There are 3 ways to turn a row about zero (a turn may also mirror it). The second row of each pair is the first, turned, with some noise. The first 27 pairs use one turn. New pairs use 3 turns, one after the other, and a turn may come again.
Known pairs, each followed by its turns in order:
[  6  26 -27 -23  21  28 -36 -41]
[ 37 -45  -2 -44  14 -14  19  16]
(2)

[-16  -6  -4 -31  30  23  -3 -11]
[ -8  38  16 -11   6  -4   9  27]
(1)

[-19  25  38  11  28 -19  38 -36]
[-41 -46  34   6 -12  -4  -1 -37]
(2)

[ 26  23  21   4  22   6  27 -14]
[ -7  -3  12 -23  -5  47  10  -7]
(1)

[-40 -31   5   1  23  17 -27   9]
[ -6 -23 -56  13  -7  -1   1  10]
(2)

[ 31   2 -41 -11  26 -14 -35  41]
[ 30  15 -25 -21  46  -6 -45  14]
(2)

[ -8  17 -17  17  -7 -10  -6  15]
[ -4 -10  11  14 -21 -12  -9 -14]
(1)

[-28 -37  37   6 -27 -33  -5  22]
[-10 -47   8 -25   0  12 -37  40]
(0)

[-28  11  -2  29 -14  14  35  39]
[ 41   6  -9 -55  11  -1  -3   8]
(0)

[-34  -1 -42 -19  21 -15 -20  26]
[-13 -10 -29   3  45  -5 -14  38]
(2)

[ 18   8 -17 -20 -11  29 -20   2]
[  3   0 -10 -29 -16 -24  17  14]
(1)

[-26 -37  -6 -36 -36   4 -14  10]
[-41 -12  16 -25  18  16  16  38]
(0)

[ 14 -22  34  -8 -17   2  23 -18]
[ 15  -8 -23 -12  28  32  -4   9]
(1)

[ 35  20  32  14 -11 -30 -17  10]
[  9  28  12 -13  13  25  -6 -50]
(2)

[ 38  11 -32 -15 -23 -18  22  33]
[  5  17 -26   6  44 -37   3  27]
(0)

[-36 -32  33  34 -33  11   0 -37]
[ 21 -25   3   2  45   4 -60  26]
(1)

[-19  41   1   7 -12 -38  31   7]
[  4 -11 -27 -31  18 -29 -29 -25]
(0)

[ 1 36  2 15 -4 14 16 -9]
[ 10  19 -26 -12 -14  -6  -1 -24]
(0)

[ 13 -25  29  17  10  27   2  23]
[ 33  -1   0   7 -13  32   0  28]
(0)

[ -2 -31 -28  17 -31 -12  -4  14]
[ -2  42 -13  19   9 -20  12  15]
(2)

[ 30 -35 -38   9  -4 -15 -36 -38]
[ 39 -14  18  -5  34 -40  37 -16]
(1)

[-34 -29 -26 -17  20  33  11  -9]
[ -3 -33 -19  17 -15 -26   2  47]
(2)

[-16 -24 -42 -23  -8  28 -34 -16]
[ 23  24   9 -12   6 -58   8  26]
(1)

[ 32  14  -1   2 -22  39 -31  -2]
[ 40  18  -5 -38 -18  10  15   3]
(2)

[-19  -6  -5 -25  41  11   4 -18]
[ -4 -14  16   9  11  25  25 -33]
(0)

[ -5 -32 -34 -14 -25  16  -4 -37]
[ 54  12  -1 -11  14 -31   5  20]
(1)

[-31  29  20  11  -6   3  -7 -19]
[-13   3  -8 -25 -25  12 -20 -31]
(0)

New pairs. What belongs after each?
[ -5  14   7 -41  33  -9 -11  -5]
[-14 -13 -21 -24   8  19 -34 -20]
(2) (0) (1)

[  7   8  30 -40   6  17 -16  21]
[-28   4   4  -7  43  -3   8  27]
(0) (2) (0)

[ 38  42 -11 -17  -1 -11  24  23]
[-13 -22 -40   6 -21  38 -28 -11]
(1) (2) (1)

[-17  -4  33  -8  25  32 -16   1]
[  1  -3 -38  -1  -6 -12  -8  39]
(1) (2) (2)

[-36 -31  -4  13   3  37  38 -34]
[-66  -8   7 -43 -11   4   9  -1]
(2) (2) (2)

[-20 -36  33  36 -35 -16  23 -34]
[ 64  36 -13 -10 -11 -33 -15  -7]
(0) (2) (0)

[ 16  -8  14  23  27 -39  19 -15]
[ 13 -28  10  43  -9  -9  17 -18]
(0) (1) (0)

[ -4  -4 -31 -38  -1   8 -35  17]
[-32  -8  33 -24  -4  24  22  16]
(0) (2) (0)

[ 42  10 -32   1  41 -32 -34   1]
[-56 -28   4  -5 -15  -9  21 -49]
(0) (2) (0)

[-26 -21 -35  15  -3 -20 -11  19]
[ -9 -45  25   5   9 -15  10 -15]
(1) (2) (2)

[-37 -19  35 -38 -41 -26  27  19]
[ 33 -40  -7  44  33  18  23  35]
(1) (1) (1)

[ 39 -10 -16  15 -13 -27 -24  36]
[-37 -14 -13  23  -4 -32  39  -6]
(0) (1) (2)

[ -5  20 -33 -13  30 -37   7  32]
[-24   0  19  44  -7  25 -35  13]
(2) (1) (1)

[-11 -29 -22   8 -14  26 -36  12]
[-13   5  25  26 -11  30  32 -24]
(2) (0) (1)

[ 39  29  15 -31 -17  14 -13 -18]
[-16  11 -32  24 -33  -1  -4  38]
(2) (2) (0)

[ 23  -2  -1  39  -3 -13  26  34]
[ 36   6  25   8  -4 -20 -42  -5]
(0) (0) (0)

[-18 -36 -23  -6  40   0 -15  24]
[ -4 -42 -14   2 -26 -33 -22 -18]
(2) (1) (0)

[-40  -1  26   2   6 -19 -29  29]
[-19 -18 -30   1  30   5  27  36]
(1) (0) (1)

[ 25 -26   4  39 -15  -7 -15   6]
[  2 -35 -21  16  12  34  -5 -18]
(2) (2) (0)

[ 15 -22  -5  -5  31  26  37  14]
[ -4  17  17 -11  14  18 -52  11]
(2) (0) (0)

[ 26   4   9  24  -2  26  15 -12]
[23  5 -5 18 -7 -8 11 34]
(1) (2) (0)

[ -9 -15 -21  11  -7   1  24  20]
[ -9  29  18   0 -18  -9  -3  22]
(2) (2) (1)

[-30  21  35 -16 -19 -27 -27 -31]
[-13  17 -14 -39  39   3  37  21]
(1) (2) (2)

[ 36  16 -36 -17 -37  -6   8   7]
[ 44  14  41  -6  -5 -27 -10   6]
(1) (1) (2)

[-37  -5  31   0  -4  19  23 -21]
[ -3  48   9   6 -17   8 -28 -10]
(0) (2) (2)

[ 23 -36  18 -26  17  18 -32  17]
[ 8 19 34 -7 42 26 22 10]
(1) (0) (1)

[ -4 -25  14   3  21  18 -13  15]
[ 19  -1 -11 -28 -10   8 -25   1]
(1) (1) (0)

[ 27  26   4 -11  40 -24 -34 -41]
[ 17 -29   9  -6  57   5  20 -44]
(2) (2) (1)

[-11  12 -40 -23  31  36  23 -22]
[ 23  52  26   5 -33 -23  -2 -17]
(2) (2) (0)

[-23 -23  35 -35  25  32 -34  10]
[-30  11  34 -21  29  11  45  30]
(1) (0) (1)

[  6 -35 -36 -30  18  15  -5 -38]
[-25 -11  -8  31  18  -8  44  40]
(0) (0) (0)

[-24 -24  11  -4  37  42   9  12]
[ 31  30 -13  -8  27 -30  -6 -30]
(2) (2) (0)

